The rows come from 5 hidden closed curves, with some noise, and rows from the same curve form a group. Each curve winds through 8 dimensions. The rows are also pushed far along 4 directions, which tell nothing about the answers.
In the rows, zero is written as 128.
Known rows, each followed by its group:
[107 111 107 192 142 120  13 168 147 108 120  86  93 150 116 130 101] -> K_378
[119 118 142 103 142 132 117 140 116 126 112 101 117 118 146 109 153] -> K_86
[115 132 147 164 175 145  74 121  83 107 125  96 105 181 121 145 120] -> K_848
[129 119 126 122 153 139  96 124 153 115 134  97 105 126 149 117 125] -> K_86
[ 87 103 129 147 153 128  94 123 125 108 134 105  92 138 128 104 162] -> K_798
[134 126 110 146  54 117 144 114 232 188 116 146 149  84 111 108 117] -> K_178
[125 123 131 127 161 113  97 143 115 138 115 105 130 123 134 124 122] -> K_178
[138  99  98 176 184 159  21 130 119 114 134 103 151 182 150 138  46] -> K_848
[ 70 143 120 165  93 101  81 151 198 119 126  80  79 133 134  84 166] -> K_86
[163  82  80 158  85 147 121 108 198 179 155 162 170  89 150 112  48] -> K_848
[122 109 146 144 136 145 110 129  90 124 129 125 128 143 117 136 146] -> K_178
[152 119 115 157 160 125  64 116 146 125 144 104 124 156 139 118  49] -> K_378
[114 100 150  99 160 127 124 124  90 131 120 139 116 109 138 120 118] -> K_798
[117 104 125 136 102 122 111 134 166 140 125 101 118  99 140 103 113] -> K_378
[118 123 135 114 151 137 139  98 111 122 119 141 138 146 106 140 137] -> K_848
[111 163 140 133 125 106 117 137 136 128 126 118 127 149 122 133 133] -> K_798
[157 112 116 137 118 126 144 120 141 129 151 146 139 102 128 144  94] -> K_378
[ 93 146 191 107 140 157 116 129  68  80 118  93  82 180 105 151 205] -> K_798
[133 121 110 132 135 137 113 126 150 124 116 135 112 123 159  85 108] -> K_848
[116  97 119 185 176 135  15 121 119 139 140  72 140 174 129 145  29] -> K_848
[126 110 136 114 119 112 155 122 139 157 131 158 129  78 130 120 121] -> K_798
[ 92 143 125 130 124 102 109 131 168 142 111 117 122 130 148  85 126] -> K_798
[144 110 103 168 149 141  99 132 113 137 120 126 138 134 124 135 108] -> K_798
[126 151 145 149 123 145  82 158 106 110 118 103 117 171 126 145 141] -> K_378
[143 143 143 135 145 149 135 134  85 108 129 135 130 150 135 146 153] -> K_798
[106 101 117 144 115 142  77 131 159 126 115 105 103 137 155  68 119] -> K_848
[147 139 137 142 127 144 114 127 126 124 137  99 124 147 138 139  97] -> K_86
[ 92  97 134  96 126 151 169  92 139 152  99 142 117  99 154  59 167] -> K_378
[112 125 141  97 105 137 172 107 133 144  98 155 139 116 115 109 168] -> K_178
[ 96 138 110 146 104 115 131 132 179 135 132 123 128 119 156  89 151] -> K_86
[165 170 135 139 103 123 142 133 169 150 112 137 143 117 100 164 141] -> K_178
[ 98 127 164  67 122 138 146 137 111 101  96 127  72 118 145  78 194] -> K_178
[125 130 110 149 104 127 128 122 141 144 139 137 155 141 141 121  81] -> K_178
[148 114 108 124 101 121 128 123 184 146 144 132 155  99 121 149  88] -> K_378
[116 130 113 172  84 104 107 149 163 144 142 112 124 120 126 118 111] -> K_86
[150 112 108 123 119 156 159  98 161 156 127 169 160 106 150 111 108] -> K_86
[107  91 121 105 169 173 111  91 114 126 101 135 125 141 164  80 102] -> K_848
[137 123 133  92 106 128 165 108 131 114 139 163 129 122 118 129 117] -> K_86
[148 135 128 139 127 124 136 134  99  96 146 116 119 145 109 151 137] -> K_798
[121 121 130 151 119 134 130 122 122 121 126 139 116 132 117 122 144] -> K_178
[133 123 119 149 107 149 134 120 164 140 128 149 132 114 131 118 156] -> K_848
[135 121 139 132 127 151  88 140  88 122 120 117 133 165 114 154  94] -> K_378
[147 155 144 135 124 113 104 141 153 116 125 114  92 140 121 116 142] -> K_378
[152 164 116 185  92 119 101 143 202 132 154 116 127 134 131 141 123] -> K_86
[136 173 169 111 132 121 165 130  41  85 134 137 120 181  77 186 151] -> K_378
[142 121 103 118  83 113 166 115 182 168 133 152 171  91 146 105  82] -> K_848
[ 91 108 134  43 188 155 188  94  40 111 106 149 167 146 147 122 162] -> K_798
[126 110 110 142 126 139 106 138 111 137 121 145 146 135 123 140  96] -> K_378
[136 127 119 112  94 114 149 133 185 138 129 133 130  86 124 126 142] -> K_378
[131 131 128 113 147 129 110 134 143 123 127 125 128 124 133 140 142] -> K_798
[108 140 160  81 150 150 166 119  94  92 113 120  91 134 135 119 207] -> K_86
[154 142 141 115  83 107 165 144 163 141 137 143 113  78 110 146 151] -> K_848
[120 124 110  89 125 116 151 121 149 129 119 163 137 110 130 115 127] -> K_178
[ 91  84 117 128 125 133 108 104 159 139 135 106 117 116 147  83 111] -> K_798
[122 117 123 118 163 159  96 118  95 131 103 127 153 167 134 126 103] -> K_86
[145 145 115 158 138 131  92 151 152 119 125 105 123 133 150 119 131] -> K_798
[106  98 101 131 137 124 123 129 120 128 114 147 134 115 134 111 105] -> K_378
[124 105 110 139 125 115  97 149 194 149 121  98 103  70 166  82 137] -> K_798
[132 133 129 125 144 118 121 129 108 100 129 132  93 144 115 120 131] -> K_848
[160 109 121 153 113 132  87 123 129 122 153 119 119 143 103 159  39] -> K_86
[153 148 129 142 122 123 127 124 171 160 125 105 136 110 131 140  97] -> K_178
[132 134 147 132 104 121  97 140 151 116 134  82  88 131 115 132 115] -> K_86
[120 122 130 117 142 130 148 100 126 128 121 147 136 134 107 133 142] -> K_848
[184 175 123 128  63 132 194 136 144 129 158 178 183 134 101 193 141] -> K_848
[128 157 131 164  91 115 121 145 138 125 140 119 128 149 121 137 118] -> K_178
[133 113 116  87  99 139 161 118 149 167 109 180 176 103 144 106 110] -> K_178
[127 135 122  97 149 136 147 110 100 113 114 166 151 156 137 116 114] -> K_86
[140 107  91 145 161 128  67 134 162 133 141 125 134 121 145 134  69] -> K_178
[121 161 126 145 116 100 158 126 115 132 137 132 148 147 111 148 122] -> K_378
[104 113 125  49 179 154 180  96  72 119  89 179 162 132 150 109 143] -> K_178

New rows. What belongs after each?
[119 152 134 128  79 107 155 131 149 111 133 145 109 135 115 115 138] -> K_86
[133 148 154 101 129 116 151 143  96 112 109 106  99 121 136 111 156] -> K_86
[145 134 135 101 105 115 160 133 138 135 132 141 137 100 128 137 120] -> K_848
[ 83 111 114 139 138 118 113 121 152 120  97 117  88 114 153  52 140] -> K_178
[ 94 115 121 103 113 137 162 130 124 143  92 160 126 102 137  86 173] -> K_378
[ 89  88 129 135 145 129  84 132 137 159 103  96 120 108 159  65 138] -> K_178
[156 144 118 146  85 128 153 143 126 143 139 168 158 123  92 181 121] -> K_378
[120 113 133 127 151 153  94 120 122 115 124  98 106 144 135 124 119] -> K_86
[140 156 103 172 106  97  97 148 220 148 138  92 113 106 144 109 117] -> K_86
[110 163 159  98 143 137 145 134 120 116  72 121 103 133 126 111 214] -> K_178
[149 149 138 134  95 139 133 131 139 153 127 129 158 138 129 144 100] -> K_178
[102 137 150  64 182 136 207  90  49  92 106 161 121 146 157  84 177] -> K_378
[125 139  84 159  87  95 150 130 231 190 117 140 149  69 168  68 104] -> K_178
[126 102  88 122 114 131 139 109 154 179 133 142 204 112 156 123  42] -> K_378
[116 127 106 149 102 112 120 128 161 134 157 125 144 132 127 136  92] -> K_86
[136 137 115 152 133 107 122 119 163 159 147  94 143 117 132 138  81] -> K_178
[138 154 117 125 150 121 138 130 106 123 125 139 152 150 126 145 119] -> K_86
[128 121 131 146  96 121 119 126 160 129 150 102 109 119 122 126 123] -> K_798
[132 128 100 138 143 103 142 122 140 141 129 134 142 110 146 112  80] -> K_178
[130 135 128 127 137 152 115 125 118 136 106 133 146 154 123 135 133] -> K_86
[170 142 141 125  96 147 162 138 105 117 159 163 143 130 102 187 149] -> K_848
[159 141 149 134 105 152 140 130  95 127 122 146 143 151 125 139 121] -> K_86
[145  88  99 158 156 129  93 115 151 155 116 133 140 100 147 103  63] -> K_178
[107 107 110 111 151 150 110 110 123 150  93 132 155 142 150  91 103] -> K_86
[133 143 139  95 127 111 164 146 100 121  97 125 115 109 126 114 157] -> K_798
[156 155 146 127  88 141 143 135 142 135 114 156 140 136 107 140 163] -> K_86
[127 155 146 177  81 119  83 147 220 126 138  67  81 121 112 130 173] -> K_378
[123 138 157 123 127 134 125 135  98 133 133  95 131 146 137 135 126] -> K_178
[120 114 118 130 127 127 115 121 112 107 142 147 132 151 132 122  85] -> K_86
[142 118 113 133 142 124 131 140 133 124 136 124 129 103 119 145 156] -> K_798
[144 155 129 134 118 127 115 131 131 120 114 146 132 161 111 132 117] -> K_86
[136 131 128 157 120 140 111 118 158 133 133 132 129 131 103 151 143] -> K_848
[105 154 126 136  86 105 150 140 164 151  74 133  93 107 128  57 172] -> K_86
[175 121 127 122  75 130 158 127 137 172 134 152 177 105 122 141  71] -> K_86
[151 125 117 112 139 134 152 105  68 119 150 158 180 167 138 153  26] -> K_86
[107 127 101 101 127  94 218 106 139 145 119 186 139  82 139  74 165] -> K_848
[144 173 138 129 119 118 179 144  93  89 121 143 109 143  99 145 207] -> K_798
[126 134 129 123 119 124 125 115 141 121 124 131 118 142 105 132 116] -> K_378
[144 147 122 153 100 104 121 153 153 114 130  95 101 123 117 120 142] -> K_798
[112 114  97  72 104 123 195 105 165 153 116 194 159  87 146  91 128] -> K_178
[144 148 128 145  93 126 163 131 122 124 149 156 155 140 108 155 155] -> K_848
[137 118 130 116 153 128 127 148 120 117 127 116 114  99 142 128 163] -> K_798
[128 115 141 121 146 138 128 113  90 136 135 125 129 136 134 136  89] -> K_848
[122 119 117 135 143 118 123 139  98 137 106 130 130 127 127 113 115] -> K_86
[150 138 132 162 136 121 124 131 146 142 152 116 133 119 123 146 155] -> K_378
[124 136 148 114 121 147 129 136  89  92 126 129 110 161 125 127 167] -> K_848
[139 131 140 113 167 130 144 125  97 134 137 114 135 120 138 149 130] -> K_178
[172 109  91 130 118 117 170 125 161 159 155 157 169  68 128 154 108] -> K_798
[128 115 108 164 125 124 126 139 134 154 116 123 129 101 128 116 135] -> K_798
[144 135 142 120 107 131 139 124 143 118 125 120  92 120 131 107 123] -> K_86
[152 106 134  97 144 139 151 126 109 132 139 140 140  96 153 134 112] -> K_798
[136 130 122 134 114 124 146 117 140 122 138 142 128 129  94 146 148] -> K_798
[111 165 125 142 124 116 128 148 152 109 107 123 107 136 136 102 192] -> K_848
[144 111 138 163 143 159  64 125 121 126 138 103 120 158 118 149  99] -> K_378
[124  97 106 129 116 134 123 102 166 156 140 124 164 113 119 144  78] -> K_378
[128 139 147 142 128 132 121 112 117 103 134 113 106 161 109 139 123] -> K_378
[137  95 101 149 124 139  79 118 174 159 131 129 142 121 122 131  72] -> K_378
[118  83  90 122 168 151  90  83 138 165 126 126 182 144 164 106   4] -> K_848
[ 97 119 126  93 124 137 170 100 129 143 122 135 151 123 128 121 149] -> K_798
[148 164 130 172 112  93  90 167 142 128 117  95 100 137 115 124 112] -> K_86
[169 170 121 152 107 121 147 151 153 122 141 133 138 123 129 152 150] -> K_798
[122 128 142 142  78 125 120 128 198 152 134 107 102  96 136 105 137] -> K_798
[159 141 116 138 105 134 118 135 177 153 138 125 158 118 154 127  98] -> K_378
[119 129 142 129 139 133 105 123 108  97 126 118 102 162 100 138 142] -> K_798
[140 123 130 123 127 116 140 140 130 139 138 144 143  98 113 158 143] -> K_848
[114 165 125 166 101 114 114 154 183 125  92 114  81 124 121  86 203] -> K_798
[137 114 130  96 113 123 145 122 177 158 116 147 125  74 144 103 124] -> K_798
[125 140 141 128 100 146 132 134 136 149 103 122 139 133 129 116 157] -> K_86
[ 87  85 113 126 160 126 127 116 109 151 115 125 143 110 144  96 129] -> K_378
[170 142 153 113 116 128 195 118 104 115 145 178 125 104  81 189 174] -> K_848
[151 156 103 150  95 111 157 121 169 136 170 159 170 131 125 162  97] -> K_86
[144 122 133 127 152 134 156 107 102 133 117 150 142 117 108 148 141] -> K_178
[167 105 121 123 180 144 130 112  26 104 166 161 161 169 119 184  48] -> K_848
[138 118 116 119 119 118  98 133 150 115 139 131 116 130 119 135  78] -> K_178
[143 134 117 150 180 132  73 129 117 121 147 102 158 167 140 156  91] -> K_378
[132 123 127 163 130 126  87 160 129 125 132 121 128 128 127 136 158] -> K_86
[164 152 141 147  73 110 149 146 158 127 155 111 112 109 104 157 141] -> K_798
[162 147 102 163  62  80 157 153 209 184 139 130 145  62 124 120 112] -> K_86
[155 150 157 132 108 147 156 127 111 122 137 146 122 136 102 163 174] -> K_378
[150 156 148 121  96 106 137 154 108 114 143 133 130 139  98 169 131] -> K_178
[ 74  99 136  75 156 157 119 114 121 125  66 136 111 132 170  35 182] -> K_86
[134 108  99 195 101 123  49 141 185 149 139 109 133 134 152  94  52] -> K_86
[101 149 162 121 120 132 123 116 125 117 107  96  96 156 115 116 154] -> K_848
[139 141 127 120 143 125 149 128  87 119 142 145 131 143 128 144 110] -> K_848
[142 104 128 132 123 158 106 102 143 161 135 138 158 130 136 139  57] -> K_798
[115 163 145 148  70  95 127 155 178 135 125 109 102 119  93 128 187] -> K_178
[157 136 135 183 118 119  74 159 134 101 153  99 100 138 102 174 119] -> K_378
[107 132 146 136 111 140 125 132 157 133 103 119  85 115 135  82 202] -> K_378
